The rows of a group lie close to one hidden flat surface of 11 dimensions, which may be shifted away from zero. Surfaces can cross.
(in the rows, 128 means zero)
Known rows, each followed by its group:
[159  95  86 138 150  86  86 164 141 142 137 127 146 174 184 128 128 123
 127]	Z181
[105 131 140 114 142 107 103 180 120  95 122 107  98 129 174 139 135 152
 129]	Z834
[128 163  91 127 122 178 121 157 171 116 105 117 111 118 145 162 154 183
 148]	Z477
[ 93 157  87 138 162 126  84 169 100  99 104  94 103 157 171 128 130 153
 122]	Z181
[ 92 166 115 130 155  88 138 130 158 138 103 122 113  98 119 113 132 135
 130]	Z496
[194 119 120 153  92 140 105 150 135 115 158  94 130 128  99 138 109  80
 171]	Z89
[219  91  76 150 103 162  76 127 115 159 140 154 117 137 106 187 157 108
 141]	Z834
[ 68 143 140  98 145  83  94 152 162 134 138  52 172 120 135 164 114 130
 108]	Z496
[ 93 165 175 105 128 114 191 116 184 148 169 100 185 100  83 107 105 138
 146]	Z834
[139 208 154 136 124 156 103 143  77 132 150 122 190 147 134  86  88 132
 108]	Z615
[105 144 135 117 127 232 126 130 125 106 118 115 160 165 148 172 138 174
 101]	Z477
[115  71  49 164 124 155 179 161 100  73 144  98  91 222  56 169 152 225
 128]	Z89
[129  61  64 134 138 102 132 109 179 150 160 122 142 128 128 158 166 155
 112]	Z89
[109 122 137 108 141 121 124 134 139 135 149 143 104 100 120 149 138 178
  96]	Z477
[152 107 117 114 107 112  92 166 159 132 101 115 131 146 169 178 142 131
 147]	Z496
[158 122 129 148 132 152 141 149 151 112 165  91 160 147 140 126 130 111
 170]	Z181
[ 81 169 187 108 122  78 109 174 113 120 121  86 177 127 107 161 107 121
 110]	Z496
[115 126 172 105  89 134 145 138  71 106 104 129 107 140 128 146 147 147
 152]	Z89
[146 183 101 131 133 176 125 166 137 112 135 148  83 134 125  97 116 162
 169]	Z477
[128 171 168 136 165 168  91 185 127  96 113 120 118 102 168 169 143 141
 108]	Z477
[127 170 103 130 135 131 123  99 161 172  76 144 133 123 129 135 134 146
 123]	Z181
[159 135 150 109 132 117 128 108 156 185 103 106 156 175 149 129  97 110
 160]	Z181
[147 143  69 183 132 189 108 139 163  87 152  91 146 134 118 124 109  96
 128]	Z496
[165 121 141 162 126 121 147 150  78  96 122 165  88 132 110 121 142 111
 147]	Z89
[ 70 185 101 142 149 125 179 160 119  79  82  99  55 145 100 104 135 183
 173]	Z496
[170  53  76 136  63 150 138  78 133 128 159 101 140 162 111 117 106 112
 148]	Z477
[ 92 165  84 121 132 124 122 132 123 147 139 119 133 122  77 146 140 167
 123]	Z834
[ 96 142 161 142 139 171 125 165 185  71  83  70 135  97 124 214 148  85
 136]	Z615
[102 116 184 106 119 155 163  64 122 153 137 139 169 120 103 122 107 126
  79]	Z834
[128 152 116 125 177  55 138 155 137 154 172 116 118 119 110  89 126 121
 176]	Z834
[126 119 103 131  97 138 151 163 133 103 172  92 189 188  95 144 116 163
 144]	Z181
[105  64  85 119 156  78  77 148 129  96 167 141 110 143 230  59 100 124
  72]	Z834
[134 142  89 163 137 102 101 188 170  81 152 101 133 106 126 130 125  79
 146]	Z615
[151 162 167 140 121 175 162 140 115 110 128  89 139 168 117 118 102 115
 189]	Z181
[ 84 143 162 141 106 126 138 116  98 102  98  85 123  93  85 163 137 139
  97]	Z477
[163 116 170 133 113 112 151 191 114  91 138 128 129 156 153 145 150 160
 172]	Z615
[107 112 126 145 176 114 110 107 131 128 109 113 104 112 149 128 132 106
  89]	Z496
[159 193 152 163 153 112 152 190 123 114 164 156 174 128 147  78 128 132
 154]	Z615
[102 190 111 145 125 147 180 119 101 118 148 167 143 133  61  57 102 142
 127]	Z834
[118  94  66 108 121 157 155  99 103 139 154 143 128 215 127  82 114 169
 155]	Z834
[166  56 131 155 131 116 154 122 155 130 149 104 118 126  80 193 157 143
 125]	Z89
[ 85 129 122 114 127 105  80 129 104 131 114  79 123 126 122 163 122 146
  86]	Z181
[115 166 119 183 223 146 179 100 162 112 115 117  74 100 137  58 127  87
 148]	Z496
[141 116 173 155 158 114 137 160 109  98 118 139 124 139 148 133 140  99
 123]	Z496
[130 147 164 176 162 139 147 123  74 111 135 104 108 132  60 128 105  99
 103]	Z89
[104 109 118 117 126 128 124 131 140 117 154  94 157 149 129 133 113 123
 122]	Z615
[107 106 154 116  94  80 124 111  93 114 112  67  53 117  63 131  90 117
 134]	Z496
[183  77 118 139 146 169 105  89 137 159 127 132 147 163 187 127 122  82
 125]	Z181
[166 124 159 168 130 154 120 161 119  90 184 120 174 126 123 130 113  87
 115]	Z477
[112  41 123 133 122  74 142 164 122  76 177 103 130 154 111 140 130 110
 131]	Z615
[ 96 135 143 112 125  24 138 159 102 154  89 148 130 161  95 150 132 187
 104]	Z181
[151 163 172 123  63 184 124 135  83 101 107 128 142 129 111 150 123 102
 158]	Z89
[ 74 151  37 165 190  93 136 103 126 120  95 181  65  96 117  71 150 154
  79]	Z496
[151 134 139 153 145 116  80 164  94 113 160 130 139 116 124 131 116  87
 103]	Z834
[110 102 131 109 138  81 162 110 171 166 164  95 173 139 117 123 123 140
 138]	Z181
[ 97 146 153 144 151 137 127 159 133  91 131 101 159 123 128 148 130  99
 110]	Z615
[119  90 136 152 147 154 176 122 144 101 112 136 123 135 126 164 167 149
 112]	Z496
[155 131 106 126 147 155 125 134 156 131 156 134 116 140 156  94 114 128
 155]	Z477
[ 96 132 133 114 151  97  93 124 149 141 126  56 110  96 140 150 124 120
 129]	Z181
[114 112 120  98 122 150 173 100 178 153  96 113 124 140 142 170 173 182
 168]	Z89
[123 110 153 121 124 152 165 145  86 102 121 140 138 188 150 129 140 173
 138]	Z615
[122 162 149  86 153 143 155  97 196 185 165 125 123 103 109  98  99 154
 146]	Z477
[117  97 117 118 175  80 119 120 171 162 112  98  91 101 162 149 161 139
 139]	Z89
[116 111 141 149 104 116 177 169 127  74 149 136 149 128  71 158 150 140
 128]	Z615
[ 94 127 137 106 128 130 144  89 165 160 141  82 183 135 111 135 102 113
 118]	Z496
[ 98 174 147 148 195 146 159 167 113 103 136 161 167 142 151 110 156 147
 110]	Z834
[104  84 113 119 113 134 145 126 144 121 131  90 128 145  99 191 157 186
 120]	Z89
[137 104 151 128  78 137 107 182 115  79 131  91 131 141 120 194 134 143
 133]	Z615
[112 148  79 126 158 132 122  93 105 179 169 123 162 156  81 120 124 132
 121]	Z834
[197 160 149 151 151 173 111 192 112  91 160 153  93 146 154  91 103 104
 170]	Z477
[147 142 166 174 169 144 129 138  82 111 125 182 156 124 150 102 132  82
  82]	Z615
[124 170  71 122 160 141 116 139 136 159 123 121 117 148 119 142 156 160
 169]	Z834
[ 95  62 173  97 119 140  93  78  81 135 143  66 138 152 135 161  98 118
  68]	Z477
[147 110 161 126 120  64 172 103 163 162 141 180 141  48 100 129 168 109
 139]	Z89
[169 110 121 156 108 119 147 181 154 100 131  90  92 124  85 192 158 151
 172]	Z89
[ 96 145 142 164 176  62 143 183  99  70 121 142  83 106 122  96 134  96
 127]	Z615
[146  77 144  88 146 178 130  52 168 195 144 166 124 120 146 140 126 148
  85]	Z477
[151 131 156 155 121 175 150 125 130 112 154 108 173 130 106 143 128 109
 129]	Z181

New rows. What belongs after each?
[168 174  72 163  86  98  98 202 143 116 144 134 172 150  81 136 108 137
 135]	Z181
[199  76 107 156 110 103 158 130 194 140 187  95 139 118  72 146 125 110
 174]	Z89
[ 94 173  62 147 157 119 154 172 145 102 165 106 154 156 118  84 132 164
 158]	Z181
[158 124 136 129 162 112 127 104 124 168 114 163  88 105 134 117 144 110
 144]	Z834
[124 101 116 137 106  75  88 140 120 125 115 122 101  80  99 188 155 151
  80]	Z181
[107  67 112 131 157 103 147 118 131 110 166  99 106 113 143 132 164 151
 125]	Z181
[149  81 138 129  93 118  87 129 115 123 107  54  62 117  83 214 129 135
 121]	Z89
[122 132  82 133  87  97 108 118 110 127 147 121 113 107  70 125 120 133
 121]	Z89
[ 89  95  67 105  85 110 155 144 127 109 142 121 126 163 105 154 159 216
 140]	Z89
[160  99 109 132 126  74 145 116 163 169 140 145 130 125 119 116 132 124
 145]	Z181
[155 131 132 131 139  84  94 140 145 147 156  74 137 133 137 101  85  78
 157]	Z181
[127 184 186 155 123 157 113 126 129 117 137  74 157  58  80 162 117  81
 103]	Z181
[174 172 195 122  91 116 100 158 146 150  78  72 128 123 111 180  98 102
 175]	Z181
[162 141  98 154 127 136 133 127 176 132 101 132 103 114 129 123 134 108
 160]	Z496
[138 197   8 157 114  58  74 206 117 115 127 134 110 173 106  76  91 150
 157]	Z181
[109 175  67 120  71 208 102 110 173 121 139 106 177 124 102 121  88 146
 105]	Z834
[112 113  78 160 137 106 144 137 125 104 183 125 142 113  95 102 141 140
 103]	Z181
[153  81  37 181 149  76 169 137 160 109 167 181  97 114 105  78 152 127
 129]	Z496
[127 116 157 114 144 144 165 114 121 128  72 123  86 175 159 125 132 140
 172]	Z496
[137 126 112 113  89  98 107 132 120 128 106 125  80  98 119 143 141 135
 162]	Z89
[110  87  70  98 112 237 120  96 102 129 118 120 146 242 176 151 133 184
 126]	Z834
[135  98 106 159 183  59 180 155 164 126 184 103 125 133  95 104 138 136
 159]	Z89
[138 123 181  74 144 103 155 157 206 158 185 105 117  94 126 146 125 168
 171]	Z477
[ 84 177 109 109 158 186 122  87 144 154 118 115 170 141 146 115 114 137
 104]	Z834
[115 114 145  77 192 140 109 168 176 147 185 136 118 133 186 142 132 190
 116]	Z477
[123 112 128 129 169 108 174 158 139 120 149 166 137 143 147 121 169 165
 138]	Z834
[104 136 120 134 133 131  66 117 121 146 155 124 235 142 132 136  92  79
  42]	Z496
[149 175 109 124  80 124 117 143 166 139  80 107  96 117 108 135 113 123
 190]	Z496
[ 82 188 146 133 178 116 164 152  92 125 125 140 129 135  91 120 148 167
 131]	Z834
[119 136 127 121 102  75 139 160 114 117 122  85  84 134  95 128 119 157
 176]	Z181
[101  86 134 105 166 118 135  88 130 154 109 127 123 137 173 144 160 144
 111]	Z89
[124 162 129 129  95 133 116 117  91 125 137 123 112 119  69  98  83 113
 119]	Z834
[127 117 154 144 176 129 175 113 179 153 119 166 188 116 154 143 166 120
 104]	Z496
[169 158 100 137  81 178 126 141 187 102 134 137 131 119 152  86  93 114
 162]	Z834
[125 135 146 112 136 188 179  69 146 165  91 140 146 140 149 133 153 138
 154]	Z89
[112 133 141 117 143 155 105  68 113 144 104  58  64 103 137 109 105  98
 147]	Z181
[133 132 153 118 140 153 134 130 106 143 130 116 142 150 108 162 143 136
 143]	Z834
[143 102 160 123 146 120 152  75 117 158 114 178 102 106 136  97 129 112
 105]	Z834
[117 165 180 110 128 110 148 129 147 149 115  63 137 135 113 132 102 125
 174]	Z181
[ 82 134  85  87 158  69 127 109 154 172 143 103 101 125 131  96 124 168
 145]	Z834
[102 139 140 125 113 106 154 141 116 109 132 104 129 144  85 125 110 135
 139]	Z496
[ 88 163 128 118  74 146 146 156 121 109  94 133 166 145  77 188 142 181
 107]	Z496
[100 131 154  99 118 119 128  87 131 152 105  73 117 138 103 129  88 113
 138]	Z496
[189 164 125 133  85 131 158 127 182 172  78 196 156 121 118 134 141 116
 174]	Z496
[151  81 143 112 156  95 104 108 149 162 141 138  82  89 162 129 130 118
 112]	Z477
[136  72 208 131 132  71 113 131  82 131 162 100 161 133 111 158 111  92
  80]	Z181
[ 80  82  98 117 161 135 175  96 119 125 134 116 135 197 141 100 127 156
 117]	Z496
[161 158  92 159  89 170 137 157 124  89  79 147  81 147 102 136 132 140
 171]	Z496
[152  50 131 147 136 107 112 122  81 115 110 129  63 142 128 166 154 131
 106]	Z89
[122 173 173 149 145 122  82 158 103 130 113 108 182 134 119 159 109 100
  72]	Z181
[147 121 111 155 118 170 115  93  89 116 113 125 113 142 133 103 110  96
 114]	Z477
[120 164  85 134 146 129 137 140 157 140 132 155 132 112 115 131 156 162
 133]	Z834
[ 82 141 171 137 125 118 153 120 103 103 125  85 118 118  64 134 107 121
 109]	Z496
[161  83 141 102  68 120  87 156 118 112 107 151 123 107 189 191 180 129
 150]	Z89
[140 121  87  90  78 127 135 147 192 138 103 136 123 107 166 171 186 180
 201]	Z89
[148 152 169 101 110  66 115 143 120 159 138 103 119 107 134 105 108 146
 162]	Z615
[171  81 111 141 107  50  44 170 133 149 150 121 176 143 135 178 112 101
  77]	Z181
[136 122  99 161 185 142  98 189 101  84 122 134 123 167 206 135 159 135
 120]	Z181
[ 57 115 147 110 183  91 138 115  96 129 117  91 102 131 146 129 142 162
  98]	Z181
[142 105 116 149 144  92 111 197 129  90 153 142 144 110 165 156 179 127
 133]	Z89
[119 144 158 128 174 155 116 164 145 112 174 117 160 125 154 137 129 136
 102]	Z477
[134 131 143 142 113  96 133 139  73 109  80 149  58 135 103 110 116 120
 143]	Z496
[147 138 108 141 163  93 110 146 145 151 177  98 192 174 150  77  83  85
 144]	Z181
[107 154 107 126 149  62 179 124 155 153 168 158 130  95  81  71 129 145
 144]	Z834
[158  61 109 111 109 141 113 153 159 115 190  87 145 168 160 149 118 139
 151]	Z477
[134 154 115 165 120 179 143 140 109  80 142  98 133 159  87 101  89 100
 141]	Z496
[166 104 109 113 111 111 144  96 162 165 149 146  74 105 107  91 111 133
 160]	Z477
[144 130 109 112  96 158  79 166 129 106  85  90  90 136 174 188 158 152
 173]	Z89
[147 140  91 155 120 145 106 124 121 124 132 120 117 117 111 117 121 116
 121]	Z181
[161 216 142 159 145 143 129 146 138 150  60 158 122 124 126 119 125 113
 152]	Z181
[162 119 174 142 161  83 131 117 106 160 121 142 128 152 143  97 107  84
 133]	Z181
[163 116 152 134  94 183 136 109 115 126 117 103 128 146 101 163 121 112
 147]	Z89
[112 137 121 114 142  65  94 124 115 155  96 104  92 129 133 121 110 131
 125]	Z181
[122  95  93 116 141 163 119  83 153 149 141 154 154 146 171 111 123 135
  90]	Z834
[ 91 114  95 111 124  95 139 108 161 149 146  95 146 124 101 145 133 168
 117]	Z181
[178 120 155 159 120 101 125 143 130 122 130 131 110 104 108 121 113  72
 144]	Z496
[121 117 110 138 172 134 124 153 141 119 123 135 167 171 199 126 144 124
 122]	Z496
[131  93 130 139 149 138 165 142 144 106 188  90 174 163 146 117 135 125
 154]	Z181
[136  81 153 127 133 116 140 114 132 125 124  94 102 139 133 136 122 108
 139]	Z496
[139 129 158 153 153  37  46 196  89 129 101 146 149 126 153 179 132 114
  54]	Z181
[150 162 158 164 162 143 103 141 121 122 133 114 150 107 141 123 120  76
 119]	Z181
[165 101 102 165 158 168  80  98 128 124 123 128 106  88 174 137 151  82
  96]	Z181
[144 137 145 130 132 164 123 141 110 125 120 132 158 159 171 131 134 140
 127]	Z615
[113 142 120 116 135 134 168 149 178 107 129 148 129 123 176  88 131 163
 152]	Z834
[138 103 163 134 150 151  98 136 106 108 126 105 124 131 172 156 135 110
 104]	Z477
